The rows of each matrix lie in a flat space through zero, up to rounding. After each matrix: how many dimensions does the smallest such space have?
In the rows, zero is written as 128.

[[161 144  95 150 141  96 130 164 101 142]
 [144 116 125 155 111 116 123 141 121 147]
 [ 95 125 160 182 125 146 157 143 145 122]
 [150 155 182 157  95 143 177  79 166  76]
 [141 111 125  95  53 179 151  76 146 108]
 [ 96 116 146 143 179 165 119 126 116 143]
 [130 123 157 177 151 119 150 135 130 144]
 [164 141 143  79  76 126 135 116 152  87]
 [101 121 145 166 146 116 130 152 133 141]
 [142 147 122  76 108 143 144  87 141  91]]
 | 8

[[128 115 127 123 158 122 146 102 157 129]
 [115 142 112 119 118 155 122 141  96 161]
 [127 112 119 133 164 115 166  87 169 127]
 [123 119 133 104 152 124  99 131 133 143]
 [158 118 164 152 112  93 128 127 159  59]
 [122 155 115 124  93 188 146 143  80 155]
 [146 122 166  99 128 146  92 145 130 109]
 [102 141  87 131 127 143 145 126 100 178]
 [157  96 169 133 159  80 130 100 199  63]
 [129 161 127 143  59 155 109 178  63 128]]
 | 4

[[142 122 115 138 139 167 116 114 134 136]
 [122 124 137 133 122 129 128 111 126 133]
 [115 137 137 113 119  83 140 157 123 116]
 [138 133 113 123 137 123 133 140 131 120]
 [139 122 119 137 137 164 116 116 133 136]
 [167 129  83 123 164 205  89 194 149 130]
 [116 128 140 133 116  89 156  81 118 124]
 [114 111 157 140 116 194  81 131 131 158]
 [134 126 123 131 133 149 118 131 132 132]
 [136 133 116 120 136 130 124 158 132 122]]
 | 3

[[130 117 147 103 133 144 152 144 120 164]
 [117  43 175  85 148 137 117 110  84 216]
 [147 175  90 157  95 107 109 166 180  58]
 [103  85 157 144 172 138 113  96 108 155]
 [133 148  95 172 107 114  93 139 173  59]
 [144 137 107 138 114  29  36 104 111  92]
 [152 117 109 113  93  36  40 115 110 113]
 [144 110 166  96 139 104 115 196 139 176]
 [120  84 180 108 173 111 110 139 102 193]
 [164 216  58 155  59  92 113 176 193  21]]
 | 5

[[114 100 118 102  98 194 182 121 181  95]
 [100  60 166  81 133 101  66  95 186 146]
 [118 166  95 171 112 120 154 155  25 108]
 [102  81 171  87 137 100  86  92 142 160]
 [ 98 133 112 137  22  91 161 149 168 119]
 [194 101 120 100  91 126 197 146  84  45]
 [182  66 154  86 161 197 140 119 162  75]
 [121  95 155  92 149 146 119  79 188 115]
 [181 186  25 142 168  84 162 188  50 114]
 [ 95 146 108 160 119  45  75 115 114 107]]
 | 8

[[ 92 154 132 134 130 150 144 138 130 152]
 [154  92 125 122 128 121 105 131 139 120]
 [132 125  40 121 118 109 117 107 130 127]
 [134 122 121  82 138 118 122 108 124 122]
 [130 128 118 138  78 119 102  95 135 162]
 [150 121 109 118 119 103 125 106 122 114]
 [144 105 117 122 102 125  69 100 128 134]
 [138 131 107 108  95 106 100  78 118 137]
 [130 139 130 124 135 122 128 118 112 110]
 [152 120 127 122 162 114 134 137 110  75]]
 | 6

[[104 122 161 170 117 136 141 133 117 133]
 [122  63 115 134 153 134 154 133 153 144]
 [161 115  74  69 152 118 118 122 152 125]
 [170 134  69  56 148 114 108 119 148 120]
 [117 153 152 148 111 130 124 129 111 124]
 [136 134 118 114 130 125 122 126 130 125]
 [141 154 118 108 124 122 113 124 124 120]
 [133 133 122 119 129 126 124 127 129 126]
 [117 153 152 148 111 130 124 129 111 124]
 [133 144 125 120 124 125 120 126 124 124]]
 | 2

[[127  82 108  98 199  76 159  95 155 140]
 [ 82 126  90 153 174  81 218 126 175 150]
 [108  90  98 107 216  59 202 101 172 148]
 [ 98 153 107 216  33 180  80 142 120 125]
 [199 174 216  33 125 164 105 169  68 100]
 [ 76  81  59 180 164  79 167  89 183 153]
 [159 218 202  80 105 167 165 200  86 109]
 [ 95 126 101 142 169  89 200 126 164 145]
 [155 175 172 120  68 183  86 164  84 108]
 [140 150 148 125 100 153 109 145 108 119]]
 | 3

[[154 107 115 126 120 123 120 151 121 106]
 [107 181 111 121 144 133 112 109 119 170]
 [115 111 137 144 115 120 149 113 140 142]
 [126 121 144 131 143 124 126 149 137 111]
 [120 144 115 143 192  95 125 142 141 153]
 [123 133 120 124  95 140 136  97 119 146]
 [120 112 149 126 125 136 160  85 136 128]
 [151 109 113 149 142  97  85 237 133  94]
 [121 119 140 137 141 119 136 133 140 126]
 [106 170 142 111 153 146 128  94 126 144]]
 | 5

[[ 17  85 184 128 122 150 107 136 145 170]
 [ 85 103 134 111 200 154 100 148 140 184]
 [184 134 106 124  58  72 153 142 104 115]
 [128 111 124 139 155 168 115 118 126 133]
 [122 200  58 155 193  68 116 111 186 103]
 [150 154  72 168  68  50 139 114 142  97]
 [107 100 153 115 116 139 125 141 117 155]
 [136 148 142 118 111 114 141 109 131 127]
 [145 140 104 126 186 142 117 131 136 129]
 [170 184 115 133 103  97 155 127 129  48]]
 | 6

[[ 26 222 131  79  88 113  92 134 156 190]
 [222  37 102 204 150 126 157 128 120  53]
 [131 102 157 146 107  75 169 158 118 128]
 [ 79 204 146  29 158 201  81  92 116 191]
 [ 88 150 107 158  85  83 121 147 160 127]
 [113 126  75 201  83  80 118 146 174  91]
 [ 92 157 169  81 121 118 138 137 113 172]
 [134 128 158  92 147 146 137 123 104 148]
 [156 120 118 116 160 174 113 104 119 118]
 [190  53 128 191 127  91 172 148 118  78]]
 | 3

[[137 109 143 123 150 131 117 138 101 119]
 [109 187  78 113  83 137 130 138 174 146]
 [143  78 172 148 162 116 133 111  96 115]
 [123 113 148 175 110 101 169  71 165 138]
 [150  83 162 110 183 138  98 158  59 105]
 [131 137 116 101 138 144 105 161 107 123]
 [117 130 133 169  98 105 168  76 177 142]
 [138 138 111  71 158 161  76 199  74 113]
 [101 174  96 165  59 107 177  74 220 158]
 [119 146 115 138 105 123 142 113 158 138]]
 | 2

[[ 99 172 172 101 182 162 118  88 155 146]
 [172  73 180 150 106 105 169 163  83 166]
 [172 180 150 175 149 192 145 110 102 167]
 [101 150 175  82 139 128 155  80 150 156]
 [182 106 149 139  93 151 102 140 108 123]
 [162 105 192 128 151 148 112 131 106 180]
 [118 169 145 155 102 112 172 127 169 147]
 [ 88 163 110  80 140 131 127  74 155 133]
 [155  83 102 150 108 106 169 155  68 126]
 [146 166 167 156 123 180 147 133 126  57]]
 | 7

[[145 147 122 120 150 129 139 137 131 119]
 [147 204 102 133 148 112 110 121  87 157]
 [122 102 134 121  94 111 125 122 164 137]
 [120 133 121 179  92  95 111 132  96 146]
 [150 148  94  92 192 134 137 141 123 137]
 [129 112 111  95 134 148 173 114 156 135]
 [139 110 125 111 137 173 137 110 114 120]
 [137 121 122 132 141 114 110 165 159 126]
 [131  87 164  96 123 156 114 159 234  93]
 [119 157 137 146 137 135 120 126  93 122]]
 | 8
